The rows are grouped in 4 ways, from coarse to fine. Each group lies inside one group of the grouping before and may be the whole of it. The rows also spread widely along 13 directions, which tell nothing about the answers.
Known rows, each followed by its group in each grouping:
[ 14  -8  -6  -9 -31  -4  30  -7   0 -20   7 -30   0 -26  -9 -17  20 -20
  20  16   4  -5  -1]
k_833 k_104 k_790 k_403
[ -9   7  13  -1  -2 -16  -5  11  10 -17   0   0  -2   6  -9   5  -9 -21
  -5  -9   5  -5  -3]
k_833 k_637 k_406 k_49
[ 13  29  22  13 -16  24 -26  10   0 -12 -54 -28 -11  -2 -26   4   1 -33
  31  -2  23 -39  -7]
k_833 k_38 k_886 k_849
[ 23  30  34  23  34  20  -3 -15  -3 -23   7   2  23 -18  11  25 -39   0
  20   1  31  16 -14]
k_140 k_268 k_307 k_711
[ 30  -5   3  -7  21  43 -32  -7  12 -20  -9 -20  12  -7 -21 -16  30 -27
 -17 -24  12   0 -24]
k_140 k_926 k_629 k_660
[ -5 -26 -21  -2  26 -13 -21  36   4  25  21  33   3   2  10  15  25   4
 -14 -14 -29  25  21]
k_140 k_486 k_720 k_441
[ 26  -4  21   3   9  -1  12   2  18  27   4  -2  -9  -7  44  29 -24  19
  -2 -26  18   2   5]
k_140 k_268 k_681 k_601
[ 27 -12 -39 -12 -15   8  15 -10  50  17  30  14   0  -7  25  11 -23  13
 -23   0  -4  14   3]
k_140 k_926 k_396 k_536
[  0  -9  -4  -7  -7  27 -17 -42 -14  11  -1 -17  13  -4 -16 -20   3 -16
 -13   2   0  -8 -16]
k_140 k_268 k_681 k_283
[-13  -1 -17 -12  -1  -8  -7 -12   7  56  -8   1   2 -11 -11  -4  -6 -22
  -4 -12  -2 -11 -22]
k_140 k_926 k_396 k_157
[ 32 -23   5  12 -23   5  -5 -23  -2 -10  48  17  -5 -12  39  34 -14   2
  10  22  -6  13  29]
k_140 k_486 k_52 k_778
[-33   8 -18  -7   9 -34 -11  16   9  31   5  17   6   9 -27   0  -5 -24
 -14 -21 -13  14 -13]
k_140 k_486 k_52 k_266
[-27  11  10  21  19 -23   4 -30 -33  40   0  12  -4   6  15   9 -12  13
 -20 -29  -8  29   8]
k_140 k_926 k_176 k_382
[-26  31  14  12  -4 -37  22  -4 -11  -1 -28  17 -16  -4  11   6 -31 -16
   4  -9  18 -10 -13]
k_140 k_268 k_307 k_809
[-11 -17  -2 -14  -7 -35  56  -2   0   5  20   2  -3  10  -1 -27  22   8
   4  15 -16 -20 -20]
k_833 k_38 k_391 k_252
[ -4  -4  24   0   7 -14  -5  18  -7  -4  15 -25  13   4  -9   7   6 -12
   2 -16   2  10  10]
k_833 k_104 k_990 k_8
[ -8  -8  16  10  19  -2 -19  22 -24  -1 -15  21  -5  23 -10 -11  41 -10
  12   6 -13 -28   0]
k_140 k_944 k_889 k_434
[ 15  -9  17   1 -48   9  31 -52 -18  15  37 -31   3  24  12  -4 -20  25
   9  26  -4 -18  14]
k_140 k_926 k_629 k_448
[  2   0  30  -2  24  10  -6  -6 -30 -24 -25  -4  -2 -23  42  11 -32  -2
 -14 -21  35   3   7]
k_140 k_486 k_720 k_618
[ 16  23   6  32  -6  17  -7 -20   1  -9   4   1   0   3   5  28 -17  18
   7   9  -3  22  20]
k_833 k_38 k_407 k_669
[  4  13  12  29 -28 -14   7 -12 -10  24 -11  -3 -26  18  -6   5  28  -9
  17  -7 -11 -14   6]
k_140 k_926 k_396 k_536
[-30 -29  -3 -25   8 -30  -8  -9 -22  45  18  16  14 -25  -1  -6   5 -43
   2   3  -7 -17 -21]
k_140 k_268 k_681 k_601
[-11  45  -9   6   5   1  -2  16  -8   8 -20  -9  22 -19 -24  11 -37 -11
  33   3  22  14   4]
k_140 k_926 k_629 k_660
[ 33  -8  -3  29  21  56 -45 -41   0 -10  20  32   5  14  16  15   2  22
 -19  16 -21  16  10]
k_140 k_486 k_52 k_778
[ 10 -16   3 -25   4  30 -14 -14   3  26 -27 -33  -6  -4  45   5 -49  22
 -48 -45  33  -3  15]
k_140 k_926 k_396 k_157
[-11   2  -8   2  13  -6   6  25 -17  -5 -16   8  -2   1  21   6 -15  21
  -6 -10   9  21  30]
k_140 k_944 k_889 k_434
[  5  -1  35  -5  -7 -30  34  15   7 -38  16  -6  -7  38   6  -8  -1   1
  -9  -8  11 -19  -6]
k_140 k_944 k_889 k_434
[  6   5   2   4 -14  -9   7  -7   6  -8  10 -13  -2 -24   7  18 -18 -16
   2  -7  12  24   8]
k_833 k_637 k_406 k_49
[-31  16 -31  -8  15 -20  -1  35   1 -11 -31  12   5  -8 -20 -17   2 -20
 -13 -20   4  15  -3]
k_140 k_268 k_307 k_809
[ 28  16  18  20  26  29   2 -13 -12 -24  -4  -3  12 -13   1  -3   6   5
  24  11  11   7  -9]
k_140 k_486 k_52 k_266
[-10   5  -3   9   8 -20  -2   9  -8  17  -9  13  -9  -6  -4   3  16 -15
   5 -13  -5   9  -2]
k_140 k_486 k_52 k_266
[ -4  11  13  13  29  35 -33 -16 -28 -39 -34  18   4  -3  -2 -11   4 -14
  -4  17   6 -19 -12]
k_833 k_38 k_391 k_252
[ -9   5 -17   2 -31   3  -3   2 -26 -15  17 -20  18   8 -42 -17  11 -12
  25  28 -14   8  23]
k_140 k_486 k_52 k_266
[ 23   5  -4  14 -20  -6   7 -14  34  -3  24  11 -19  20  25  28 -26  19
 -29 -15  -3  25  15]
k_140 k_486 k_52 k_266
[ 23 -22 -13  -6   2  17 -25   2  34  33 -19   1 -21 -16  14  11  22 -11
 -21 -28  -3  -9  -9]
k_833 k_38 k_407 k_669
[ -7  17 -18  -6  -4  13  17   3   8   2  -2 -16  18  32 -27 -24 -12  26
  -8   4  -5  -3   2]
k_140 k_926 k_629 k_660
[  1 -15 -15 -25 -23   7  11  -8  -5 -23 -19 -22  -7 -13   3 -36   8 -17
 -18  -8  15 -18  -1]
k_140 k_926 k_176 k_382
[  3  -9  -1  -9   8  -7  11   6   5  10  10  11   7  -3  -3  -7  12  -9
  10   7  -8 -16 -16]
k_140 k_486 k_720 k_618

New rows, each followed by its group in each grouping:
[-56 -14 -18 -13 -40 -57   0   1 -28   1  18  34  -7   6 -14  -4  -3 -42
   4  34 -26 -24   7]
k_833 k_38 k_391 k_252
[ -2  39   8  29  21  -3   7  -2   0   3 -14  18   3  10  -9   2  -8   9
  12  -6   0   7  -8]
k_140 k_926 k_176 k_382
[  2   0  58  10   6 -14 -10  -3   3  31 -37  -6 -37  28  31  18  -4   0
 -15 -40  10 -45  -8]
k_833 k_104 k_790 k_403
[  8  -5  22  18  -4  13  -2   2 -22  22  -8  -6  -9  21  14  13   8  31
  22  11 -13 -21  26]
k_833 k_38 k_391 k_252
[ -4  -4   5 -15  21 -17   6  33  11  23 -13 -11  -2   0   2   2   1  -5
  -8 -37  15   4  -7]
k_140 k_944 k_889 k_434
[-29  29   9 -12  16 -14 -19 -13   9   9 -18  -2  15   8 -41 -17 -24 -46
 -22 -30  14 -12 -46]
k_140 k_926 k_176 k_382
[-14  -8 -29 -19 -14  -2   2  -7  -9 -26   4   4   9 -11 -14 -26  -2 -23
 -11  17  -1   2  -2]
k_140 k_486 k_52 k_266
[ 15 -10  -1   5  11  -1  -2  16  10  13  -4   7 -12   4  21  10  13  16
 -12 -22  -8  11  13]
k_140 k_486 k_720 k_441
[  0  19  -2   3  33  11   8  14   6 -17 -11  10  17  15 -15 -20  -3  14
  -1   2   0  -1 -13]
k_140 k_486 k_52 k_266
[-16  -5  31  28   9   2 -33  -3 -48  14  -2   5  -7  51   1  12  17  19
  -8  -9 -20   1  34]
k_140 k_944 k_889 k_434
[-13  -3 -12 -16 -23 -40  28  26  25 -11  -1 -11 -11  -1  -4 -10   4 -22
 -14 -16   2  -3  -5]
k_833 k_104 k_990 k_8
[  9 -10   0   4  -7   6  -3 -15   3  22  14  10  -2   7  21  15 -14  14
  -3   4  -8  -6   9]
k_140 k_268 k_307 k_809
[ 12 -25 -19 -16  27   5 -11  26  24 -11 -38  20 -29 -15  38 -10  25  -4
 -54 -49   8   6  -5]
k_140 k_486 k_720 k_441
[ 34 -15  15  12  18  44 -28 -14  11  11 -16   3 -12   6  20   7  23  16
 -11  -8  -7 -20  -2]
k_833 k_38 k_407 k_669
[-34  23 -18 -20  -2 -48  17  41   3   3  25  -8  33  -9 -40   3 -27 -31
  15  -7   8  27   1]
k_140 k_926 k_629 k_660
[ -2  37 -18  20 -11 -17  20  13   2 -11   9  -6  14  -2 -46  -3   7 -12
  39  13  -8  27   2]
k_140 k_486 k_52 k_778
[ -8  13 -22   8   2 -16  19  26   2  34  -3   1   3   8  -7   2   2  22
  13  -8 -10  16  20]
k_140 k_926 k_396 k_157
[ -5  -3 -17   3  -9 -10  27  16 -19  -1   0  -8   1   0  -6 -14  25  13
  16   7 -13  11  22]
k_140 k_486 k_720 k_618
[ 23   9  25  18 -19   7  20 -12   4 -11   5 -17  -9  16  19  17 -16  30
  10   7   5  -6  19]
k_833 k_38 k_407 k_669
[ -1  -7 -17 -31  11   1  17  21  13 -13  -3 -14  23 -20 -20 -31   7 -22
   6  -1  12 -11 -25]
k_140 k_268 k_307 k_809
[  4  26 -30   6  34   6  -6  28  47   4   0  26  17  19 -35  -2   0   3
  -8  -7  -9  19 -24]
k_140 k_944 k_889 k_434
[  6 -11  -6   1   5   0   2   7 -11   0   2  -7   0  -7   4  -3  23   3
  -6 -15  -7  22  12]
k_140 k_486 k_720 k_441
[-15   8  18   5  15  11  -5 -14 -24  30  -5 -26  19  15 -13   0 -17  23
   1  -7  -2   5   7]
k_833 k_38 k_407 k_669
[ -1 -12  -7 -14  -8  12  -6 -18   7 -16 -10  12  -4  -2   8 -14  -7 -11
 -16  19  -1 -31 -13]
k_833 k_38 k_407 k_669
[ 20  -3  -4  -8  60  12 -14  23  34  17  14  20  22 -16  10  19 -11   1
 -12 -24  11  27 -21]
k_140 k_944 k_889 k_434
[  6 -22 -58 -25 -10  22  11 -10   3  29  16 -20  23 -36 -14 -27  14   2
   0   7 -10  25   8]
k_140 k_926 k_176 k_382
[-13  11   9  -2 -28   6 -11 -42  -8   8  13  -9  12  13  -7  12 -54  -8
  -4  24   1 -17  -2]
k_833 k_38 k_886 k_849
[-10  10 -16  10 -12 -10   0  -1 -11  16 -44  -5 -27 -32  11   9   3 -19
  -3 -21  11  12   9]
k_833 k_38 k_886 k_849
[ 18  -7 -10   8 -16  19  14  -2  -2  -2  18 -16   5  32  -9 -15  22  34
   1  11 -20   1  26]
k_140 k_926 k_396 k_157
[ 22 -37  -1  -6  -1  18  22 -23 -16   9 -22  -3 -27 -23  55 -18  28  20
 -13  -7   6 -19   4]
k_140 k_268 k_307 k_809
[ 16  -8 -10  11  18   6  12   6 -16   2   6  10   3 -27   9  -2  28   5
  29  13  -7  17  10]
k_140 k_486 k_52 k_778
[ -1   4 -20  18  -2 -11  16   1  11   4  -4  18 -14  -3  11   0  18  10
  -9   2 -18  12   6]
k_833 k_104 k_990 k_8
[  9  -5   1 -11   0  12   1 -16  15   2  -9  -1  -2 -10  14   1 -20  -3
 -11   2  11 -18 -14]
k_833 k_38 k_407 k_669
[-12  17   3  15 -14  -8   3  -3 -10  11 -32   3 -22  22  10   5 -17  14
 -11 -10   7  -6  14]
k_140 k_944 k_889 k_434
[ -5  14  30  -5  31 -15  47  -8  12  55  -6 -15   9  12  14   0 -33  41
   4 -18  10 -15 -29]
k_833 k_38 k_407 k_669
[ 12 -15   7  -8  11   5   8 -17   4  21   8  -6   1   2  13  -5   4   9
 -14 -12  -3  -3 -14]
k_140 k_486 k_720 k_441
[ -6  16 -21  -2   4 -11  -2  12  24  19  17  22  13   3  -9  15 -25  -5
  -1   2  -6  10  -3]
k_140 k_926 k_629 k_660
[  6 -17  -5 -19  34  -9 -18  18  21  40  -1   5   2 -33  14  16  -1 -25
 -17 -44  13  20 -17]
k_140 k_486 k_52 k_266
[ 36  -5   0  27  -4  17  23 -16   0 -22  30   6  -3  20  12  -4  30  38
   8  21 -22  16  19]
k_140 k_486 k_52 k_266
[ 11  -2   8  15   6  18  -7 -41  -4   2  15  16   4  -1  17  10 -12   9
  -7  22 -11  -1  -3]
k_833 k_104 k_790 k_403
[-19  34 -30   8 -21 -24   1 -25  23  -3  -8  32  -8 -32  -2  21 -49 -39
  -6  14   7  13 -18]
k_833 k_104 k_790 k_403
[ 14  -3  20  20  -4  14 -16  -6 -20 -17   2   4  -8  18   9   7   8   6
   9   7  -5  -7  20]
k_140 k_486 k_52 k_778
[ 21  28  20  17  -2   5  19  -6  10  -9 -11 -28  -2   0 -14   4   2   0
  17 -11  14   4 -16]
k_833 k_38 k_391 k_252
[ 23  10   4   4   2  21   4  17   8 -18 -44 -10 -16 -16  18   1   1   1
  10  -7  22 -18   4]
k_833 k_38 k_886 k_849
[-12  19  14  12 -10 -38  10  40  10   5  12  38  -5  14  31  47 -57  16
  31  27  -3 -16  37]
k_833 k_104 k_790 k_403
[-12 -19  22 -23 -14 -38  31  -8  -1   2  23   9  -1  -4  24   0 -26 -16
   5  22   3 -40 -13]
k_833 k_104 k_790 k_403
[ 27  14  34  14  27  28 -11  -2  -6 -26  -7  -3  13  -1   3   5  -2   2
  17   4  14  -9 -10]
k_140 k_486 k_720 k_441
[-12  -5 -52   6 -16  28 -20  11 -40 -16  -9 -15  15  -9 -40 -29  38  -1
  17  23 -24  31  43]
k_140 k_486 k_52 k_778
[-29  -2  13   4  25 -42 -26  34  -6  28  35  17  23   0 -13  35  -5 -27
   8 -12 -18  24  10]
k_833 k_104 k_990 k_8
[  3  -1  20  -2 -14 -19  17  15  -3   1 -14 -34 -15  17 -19 -20  34 -13
   4 -30   4 -14  -7]
k_140 k_486 k_52 k_266
[ -4  25 -34  13 -42  10 -24  -3  25  24 -25  -6 -13   4 -25  17 -17  -8
   1   1  -9   2  15]
k_833 k_38 k_407 k_669
[ 20  17   7  28   5   5 -16   8  27  22  24  10   9   4   2  42 -16  10
  19   5 -12  16  13]
k_833 k_104 k_990 k_8
[  9  10  13  29 -28  -3   2 -28 -21   7 -13   9 -30  -4  17  12   8  -6
  21  14  -1 -12   9]
k_140 k_486 k_52 k_266
[ 11 -20   5   0   3  -4  16 -33 -11   2  13  12 -11 -21  33   2   5  -6
 -13   2   7   6 -12]
k_140 k_944 k_889 k_434
[ -3   9  42  49 -15  -7   4 -11 -38   6   1   5 -22  45  29  24   5  45
  14  15 -24 -10  48]
k_833 k_104 k_990 k_8
[  4   0   1   5  -4 -15  -3 -19   8  10  18   6  -2  -5  -9   7   3 -27
  -3  -9  -5  10 -18]
k_140 k_486 k_52 k_778
[  9  -9  -1   2  -6   5 -12   7  -7  12  16 -14   7   0  -8   9   7  -3
  12  -6  -7  14  22]
k_140 k_486 k_52 k_778
[-31  23 -15 -14 -36 -47  17  17  20  28 -16  -7 -12   8 -21   3 -33 -28
  -4 -22   8 -10 -11]
k_140 k_486 k_720 k_618
[-26  14 -41 -10  -9  -8  23  24  -3 -22  -1  -3  23   6 -40 -35   4   0
   9  20  -8   7   6]
k_140 k_268 k_307 k_711
[ 21  -7   2  -6  18  28   6   0  -3 -19  15 -24  22   7  -7 -17   5  20
  -3  -5   3  16   6]
k_140 k_486 k_52 k_778
[  5   2  21  31   0 -14   8 -13 -33 -19  22  11  -3   8   3   7  31   0
  12   8 -18  19  13]
k_140 k_486 k_720 k_441
